The rows of a group lie close to one hidden flat surface of 13 dimensions, which may be shifted away from zero. Surfaces can cross.
(in the rows, 128 means zero)
Some rows, each with its group after it:
[117 115 131 127 101 104 158 134 155 119 151 158 115 145 106 134  91  81
 132 145 113 157 134 128 103]	T
[ 73 156 101 104 131 123  58 152  54 178 123 124 224 128 110  84 131 134
 189 112 101  66 100 112 172]	C
[115  82  89 134  55  79 113 120 122 139 144 102  81 106 155 143  83 125
 130 131 105 112 111 113  90]	T
[130 158 122 137  84 142 172  95 139 119 137 133 101 128 132 151 129 124
  89 152 113  97 131 105 168]	C
[132 166 101 143 136  86 195 140 123 115  66 102  91 128 208 140 123 119
 118 145 168 165  82 124 198]	E
[145 132 112 118 170 183 122 136 190 131 122 117 127 146 138 135 151 139
  61 141 152 143 178 119  92]	E
[103 111 133 141 125  74  91 126 173 144 122 117 154 142  73 108 163 111
 114 134  80 132 154 146 104]	E
[162 127  99  98 169 153 145 125 133 148  90 138 101 144 127 155 110 123
  83 182 127 162 129 114 160]	W
[116  72 133 109 116 129 169 142 132  97 143 173 113 141 155 141 179  79
 161  76 129 162  78 103  77]	J
[130  87 160 117  91 106 149 143 152 112  70 188 144 137 111 126 189 151
 128  93  88 141 144 148 113]	J
[111 143 106 140 104 112 118 125 113 138 134  95 115 127 131 129 108 109
 142 144 148 111  91 112 150]	C
[105 142 144 137 144 135 126 137 108 142 121  93 161 139 162 117 169 136
 115 158  91  96 144 127  99]	W
[141  88  92 149 107 101  99 137 140 121 135 119 134  50  81  97 146  88
 126  97 121 118 104 144 129]	T
[161 144 137 108 132 122 180 123 131 130 116 157 128  86 102 101 146 162
 140 116 116  89 162 127 152]	T
[ 89 103 110 129 112 130  92 153 110 152 143 111 112 163 155 153 123  91
 152 118 138 138  81  88 116]	C
[142 145 129 177 123 130 132 111 143 125 117 113 156 101  82 102 114 122
 116 153 145 121 132 144 148]	J
[ 81 130 124 101 121  85  94 128 110 141 157 117 139 140 131 113 170 132
 169  88  86  88 114 117 131]	W
[134 114 132 140 101 108 134  97 127  74 109 129 140 109 165 108 173 155
 164  63 186 131  64 150  91]	E
[104 161  97 112 108 135 128 112 114 162 163 108 139 136 131 127 117 107
 143 147 138  71 110  71 130]	C
[130 132 130 126 111 121 147 132 143 117 115 139 128 130 111  99 140 151
 145 127 121 114 133 137 122]	J
[135 148 142  93 133 117 151 162 127 154 103 142 141 140  88 108 170 113
 169 154 140 100 113 113 123]	J
[123 107  98 168 106 120 104 133 129 157 118  89 147  74 114 118 136 106
  76 156  81  92 147 123 139]	T
[117 108 106 169  65  77 139  94 131 122 128  79  48 126 140 166 150  67
 119 146 141 132  33  99 157]	T
[141 150 124 180  66 151 127  74 164 149 115  87  97 139 111 158 115 158
  76 172 168  85 138  88 151]	C
[116 173 124 145 124 152 168  95 187 123 154 121  89 166 160 171 120 123
  68 129 156 138 166  84 161]	J
[155 110 107  97 168 191 191 157 113 129  90 176 169 127 111  85 142 123
 134 180  84 127 130 120 110]	W
[ 98 119 135 177  90 120 108 123 138 145 104  84 121 143 142 143 192 128
 120 114 133 100  96  90 143]	J
[144 107 141 115 145 154 143 121 117 118 120 200 190 125 147 163 100  96
  96 117 136 185 143 137 102]	E
[137 127  69  77  65 121 111  90 159 154 169 136  68 111  80 153 111 120
 106 123 130  74 124  79 151]	E
[122 101  94 110 145  74  83  80 113 183 156 105 115 149  63 141  61  95
 167 174 113 145  96  98 119]	W
[135 165 135  98 136 155 133 120 135 136 127 172 157 142 108 143 118 137
 118 113 156 127 150 114 170]	C
[123 131  92  71 151 119 118 186  95 151  75 117 129 133 123  87 179 131
 164 158 105  98  82 129 147]	T
[112 111 123  87  85 107 126 115 102 104 114 187 137 126 182 139 139 186
 178  10 156 125 102 116 144]	E
[114 138 133 112 163 169  92 138 137 150 151 149 152 135 129 166 166 110
  89  74 132 132 160  97 172]	T
[146 103  72 151  89 126 110 117 118 155 122  96 131  55 131 134 109 107
  67 157 104  89 128 110 133]	T
[149  81 146 149 149 179 135 137  82 105 160 134 114 106 127 118 115 122
 173 115 131 135  97 130 103]	E
[126 124  94 103 133 108 167 132 109 165 129 164  98 132 156 165  72 105
 168  97 173 158 101  57 188]	W
[165 153 157 144 156 155 184 108 116 107 140 148 140  94  53  80 153 129
 167 140 119  94 122 135 170]	E
[128 133 140 151  96 153 140 142 142  98 109 109  51 157 125 111 154 186
 150 122 126 109 116 134 169]	J
[132  97 112 144  61 204 113 153  87 144 128 169 132 137 101 139  60 136
 150 140 138 108 111  93 156]	C
[102 148 145 122 160 100  83 138 132 155 143 124 184 145  87 106 109 123
 149 129 112 133 165 147 113]	C
[123 109  82  91 140 118  34 155 141 154  99 130 145 124 103 120 129 156
 119  84 142 139 138 145 150]	E
[133 126 112 143 125 132 169 116 105 158 108 108 109 132 201 175 118 106
 129 138 188 138  79  59 130]	W
[136 136 140 143 128 146 117 114 119 130 147 133 153 100 136 114  95 186
 137  88 142  99 180 130 127]	T
[101 135 134 156 128 125 187 129 182 124 153 134 115 168 133 140 137  68
 100 158 103 155 148  96 115]	J
[136 173 129 112 155 151 111 107 135 133 156 118 126 133 122 142 109 134
 105 135 153 124 152 128 154]	C
[147  77 124 135 150 158  93 150 120 143 169 128 118 113  74 127  67  87
 125 170 100 156 147 144  85]	E
[143  63 110  96 139 168 127 151 163 121 155 169  88 145 123 171 128  67
  95 122 134 186 126 109  74]	E
[150 120 133 235 100  76 190 101 135 101 124  49  83  64 125  80 121 113
 148 173 134 112  90 146 125]	T
[123 118 145 118 137 182 169 124 112 127 135 151 156 146 170 141 166 127
 130 121 124 110 127  85  84]	W
[ 95 169 111 181 120 176 161 155 181 120 131 120 192 147  93  78 152  72
  87 186 108 108 148 118 130]	T
[107 113 122 146 106  71 115 113 126 150 143  92 119  92 134 127 163 119
 128 102  92  90 129 107 132]	T
[122 238 116  74 178  83 155  97 143 125 148 113 133 136 176 120 118 161
 159  84 216 116 134 121 171]	E
[ 91 163 135 140 132  91 110 118 112 136 137 104 162 130 160 122 127 147
 140  99 119 109 142 131 154]	C
[113 145 120 114 137  91 105 143 114 152 104  95 124 131 176 140 135 144
 124 122 141 127 122 128 142]	W
[117  98 139 174  68 112 125 105 130 110 131 136 140 106  97 116 154 125
 149  88 118 106  99 121 137]	C
[ 92 143 138  79 170  91 108 152 111 144 161 122 163 150 141 114 157  97
 165 120 101 122 127 135  82]	W
[145  84 121 148 162 158 107 170  96  92 131  91  68 116 180 110  96 156
 185  93 185 170  83 156 102]	E
[115 116  73  35 136  92  98 140 134 126 107 147  73 154 132 138 187 138
 135  83  99 133  86 123 175]	W
[154 138 102  99 150 151  98 103 140 123 132 113  29 142 131 190 128 137
  69 130 142 155 112 126 215]	W
[ 92 112 118 170 106 124  94 156 161 129 155 116 140 146  98 121  97  69
 110 150 107 154 134 137 109]	T
[133 103 111 150 107  84 134 137 143 141 100 115  65 134 102 137  77 119
 109 184  77 161 141 143 164]	W
[128 139 126 105 181 124 100 128  99 168 114 141 175 132 104 125 117 126
 147 127 130 139 131 117 165]	W
[126 105 146 159 112 112 150 148 139 126 118 129 118 132  86 113 157  80
 155 148 123 137  92 124 114]	J
[143 106 133 136 157 133  95 141 121 154 128 134 154  70 108 136 149 130
  92  92  95 116 181 127 155]	T
[102 149 127 135 176 133 106 162  63 127 183 105 143 113 128 107  71  79
 126 181  42 134 145 171 164]	C
[142 118 148 121  81  97 153  91 147  99 148 163 102 116 120 140 103 151
 129  99 116 130 152 145 111]	J
[134 147 149 136 130 109 183 102 114 110 166 131 125 123 154 128  75 114
 152 144 138 136 133 130 100]	E
[113 131 163 144  97 117 106 116 172 100 111 153 109 160  90 124 161 192
 128  71 107 133 165 153 179]	J
[117 124 139 154 153 179 141 171 167 127 132 157 179 156  97  84 108 125
 150 125 145 152 177 124  92]	J
[127 102 137 149 130 141 118 124 133 122 163 130 155 111 110 110 132 117
 155  97 144 124 126 121  85]	C
[150 163 131 175  90 141 132 100 142 121  71 110 115 120 147 147 121 185
 102 116 208 120 115 122 198]	C
[117  78  75 108 100 109 111 126 120 130  92 111  87 139 124 112 175 139
 144 136  77 111  65 112 137]	W
[141 157 127  87 133  85 120 125 146 152  98 135 122 126 101 151 170 107
 119 120 169 130 106 123 162]	J
[106 100 178 203 135 147 107 108 143  92 155 133 124 150 122 146 123 132
 106  85  90 183 163 154 149]	J

New rows. What belongs after each?
[ 79 138 145 146 126  99 112 126 152 124 183 108 111 162 141 136 145 106
 159  75 141 134 124 107 122]	T
[120 135 132 152 100 112 105  84 142 141 132 120 158 112 117 146 153 122
 116  90 166 108 119 102 140]	J
[126 103 112 105 140  82 134 111 123 174 129 141 127 151 116 158  77  90
 156 150 142 167 108  87 105]	W
[142 153 121 165  55 112 125  92 157 130 107 100  79 133 116 151  84 165
 111 150 182 112 122 120 163]	C
[137 128 162 154 135 174 103 123 106 101 119 166 156 110 113 142 141 150
 109  76 126 143 138 152 196]	C
[142 152 133 148 108 133 163  86 129 110 137 120 136 111 144 118 112 160
 124 137 147  98 139 128 113]	E
[110 145 106  81 137  40 130 117 125 177  85 110 150 145 167 158 169  86
 137 135 170 138  73  92 110]	W
[109 127 120 125 148 115  66 159  83 112 144 102 123 119 143 106  99 141
 152 110 108 138 115 178 152]	C
[123  67 129 164 155 158  52  96 103 156 132 111 137 150  50 126 111 143
 134 157  58 138 126 125 144]	W
[112 105 172 212 120 142  90 129 132 175 126 103 185 128  89 155 151  70
 123 131 166 132 117  85 118]	J
[129 148 148 112 133  86 104 121 144 109 140 151 128 129 102 124 103 140
 152  84 155 161 143 171 145]	C
[100 185 160  97 111  90 174  85 124 158 144 144 178 141 196 183 189  98
 137  79 190  89 110  51 109]	W
[112 159 143 106 163 137 118 151 114 111 169 110 102 135 149 139 166 103
 121 112 116 127 126 139 150]	W
[143 129 125 139 143 153 131 125 124 141 138 145 154 112 119 145  82  98
  93 153 127 150 154 127 135]	T
[150 141 152 112 114 130 113  60 134 129 141 135 139 127  93 157 151 139
 122 117 168 107 109 121 115]	W
[158 120 158 106 134 125 169 152 152 110  92 201 118 131 122 158 139 116
 107 105 139 188 149 151 153]	W
[120 104 134 185  53 107 160  84 176 110 134 142 149  72 101 111 191 131
  99  71  93  77 152 104 134]	T
[147  74  48 100  81 129  99 173 140 139  84 130  64 104 114 114  92 152
 120 136 122 127 113 128 147]	E
[160 134 126 113 111  96 114  95 135 129 113 123 109 117  90 134 105 145
 126 152 150 128 119 150 128]	W
[125 128 103 112  92 138  88 126 112 142 140 135 161 113  78  90 108 150
 183 112 150  74 106 119 119]	C
[142 115 101  66 121 176  58 141 159 141 113 135 136 158  80  97 134 206
 137 130 152  94 151 139  68]	C
[120  94 143 180  97 141 106 103 134 120 165 114 107 122  99 151 142  88
 119 115 122 129 101 111 130]	C
[142 104 144 149  59  97 144 109 163 101 120 166 129 111  68 103 119 143
 159  97 143 125 128 150 108]	C
[132 110 121 161  78 139 144 147 182 147  80 122 121 140 160 149 123 146
  84 140 170 135 159  98  90]	J
[149 141 173 183 141  98 106  78 142 114 163 153 190  70  27 107  89 104
 135  94 147 149 160 174 165]	T
[115  97 158 164 120 130  88 132 122 138 120 117 120 123 144 150 167 171
 120  66 105 121 158 120 154]	T
[147 104 133  97 142 176 102  97  76 128 191 166 159  94  82 136 129 101
 164  92 135 103  94 108 117]	E
[ 93 120 148 140 134  84  98 110 175 126 137 109 125 160 126 144 209 113
 118  76 126 146 120 119 121]	E
[ 91 125 155 158 167 143  98 152  87 132 148 121 169 126 100 103 178 102
 152 109  65 113 120 131 177]	W
[116 140 112 119 155 116  98 139  98 158 126 126 205 113 107  94 102 118
 140 155 104 113 142 142 120]	T
[145 169 121 119 156 105 161  98 126 137 122 132 186  90 105 109 126 100
 102 174 115 113 143 140 134]	J
[123 110 143 119 109  69 158  95  80 136  87 156 166 145 140 133 125 120
 178 144 108 143  68 128 112]	T
[145 108  60  70  39 101 136  95  92 129 107 182 194  68 113  92  90 142
 151 130 119  63  88 130  84]	E
[141  72  83 132  65 117  98 152 112 138  76 123  92 107 108 143 123 105
 100 170  96 131  79 136 144]	T
[141 123  88 116 146 152  76 166 135 153 137  90  85  66 118 134 179 127
  87  90 130  86 144 111 188]	T
[148 101 109  94 146 113  84  97 126 141 118 127 124 139  79 133 136 125
 140 145 130 144  88 137 108]	W
[132 108 105 104 104 134 130 115 115 127  98 179 182 124 186 170 103 116
  82 112 147 162 123 121  92]	E
[130 115  85 144 101 118 102 119 134 133  92  92 144 111 165 126 107 143
  86 157 145 123 119 139  89]	E
[105 157 129 135 152 127 146 114 116 140 133 126 192 135 145 106 142 123
 146 124 128 108 130 108 124]	T
[123 121 100  88 102 133 125 155 149 123 138 160 121 119 105 107 141 130
 140  95 126 104 134 123 125]	T
[152 118 102 156 129 173 161 129 112 122  94 115  84 113 167 159 144 114
  90 148 149 139  83  97 187]	E
[116 118 125 109 113 132 131  97 117 133 181 107 100 149 157 148 113 128
 155 129 139 103 109  89  64]	W
[128  98 164 139 131 116 105 114  91 116 126 136 140 109 123 140 171 119
 148  88 112 135  93 143 136]	J
[148  97 127 130 118 181 103  96 111 121 195 121 104 109 118 145  96 128
 134 115 146 107 120 109  83]	E
[118 148 103  89 137 125 168 133 141 124 124 133 148 135 172  97 141 163
 146 120 135 101 143 113  87]	E
[127 117 114 135 121 141 108 129 120 110 146  94  50 133 137 146 136 137
 111 130 104 125 109 132 166]	W
[139 109 107 124  90 121 149 116 178 119 126 140  97 134 145 154  97 121
  82 142 141 152 149 124  83]	E
[165 123 109 153 118 174 162 116 148 105 151 102  77 108 164 135  92 136
 128 133 212 129 110 105  86]	C
[135 152 116  94 152 152 146 127 122  94 163 127  91 120  97 116 195  89
 122 136  97 101  84 133 172]	W
[145 139 101 129 173 137  96 138  94 162 104  77 140 121 129 103  75 158
 129 197 126 119 138 146 124]	W
[129 189 128  92 146  90 140  83 147 136 173 143 122 133 123 167  92  98
 116 112 171 143 141 112 163]	E
[120  93 130 110 143 106 117 124 128 137 135 128 101 158 138 166 146  87
 134 125 129 167  91 109 103]	W
[122 157 150  91 200  93  84 123  78 143 143 110 138 125 125 148 171  94
 145 112 126 140  92 144 172]	J
[162 105 113 100 148 120 163 168 119 139 102 141  99  89 120 116 143 112
 129 154 101 131 132 132 133]	T
[147 156 126  99 149 137 104 112 105 126 137  92 137 115 142 114 133 150
 142 146 175  95 105 147  85]	W
[136 102 115 166 125 131 122 115 120 130 120 114 176  83 121 122 159  69
 133 115 181 130  62 106 105]	J
[ 84 106 143 125 113 100 103 156 158 127 116 137 130 175 110 112 191 131
 165  78 109 136 120 123 124]	J
[127 102  98 112 138 200  81 145  91 153  74 157 180 136 158 171 170 114
  67 117 125 138  98  98 168]	T
[142 157 163 169 143 118 192 110 173 107 130 121  89 148 152 153 106 118
  94 151 150 180 161 132 141]	E
[113 134 129 114 128 145 117 135 153 140 162 147 127 153 121 149 143 105
 163  68 206 133 112  81 117]	J
[108 156 137  65 142  98  85 123 149 136 174 149 105 171  83 159 110 102
 111 135  93 152 158 152 152]	C
[110 104 129 149 107 191 121 160 101 144 109 149 164 151 154 128 113 154
 129 128 107 113 148 100 121]	C
[109  97 122 128 122  92  54 156 132 136 139 110 102 153  78 127 103  89
 153 146 116 163  98 160 113]	C
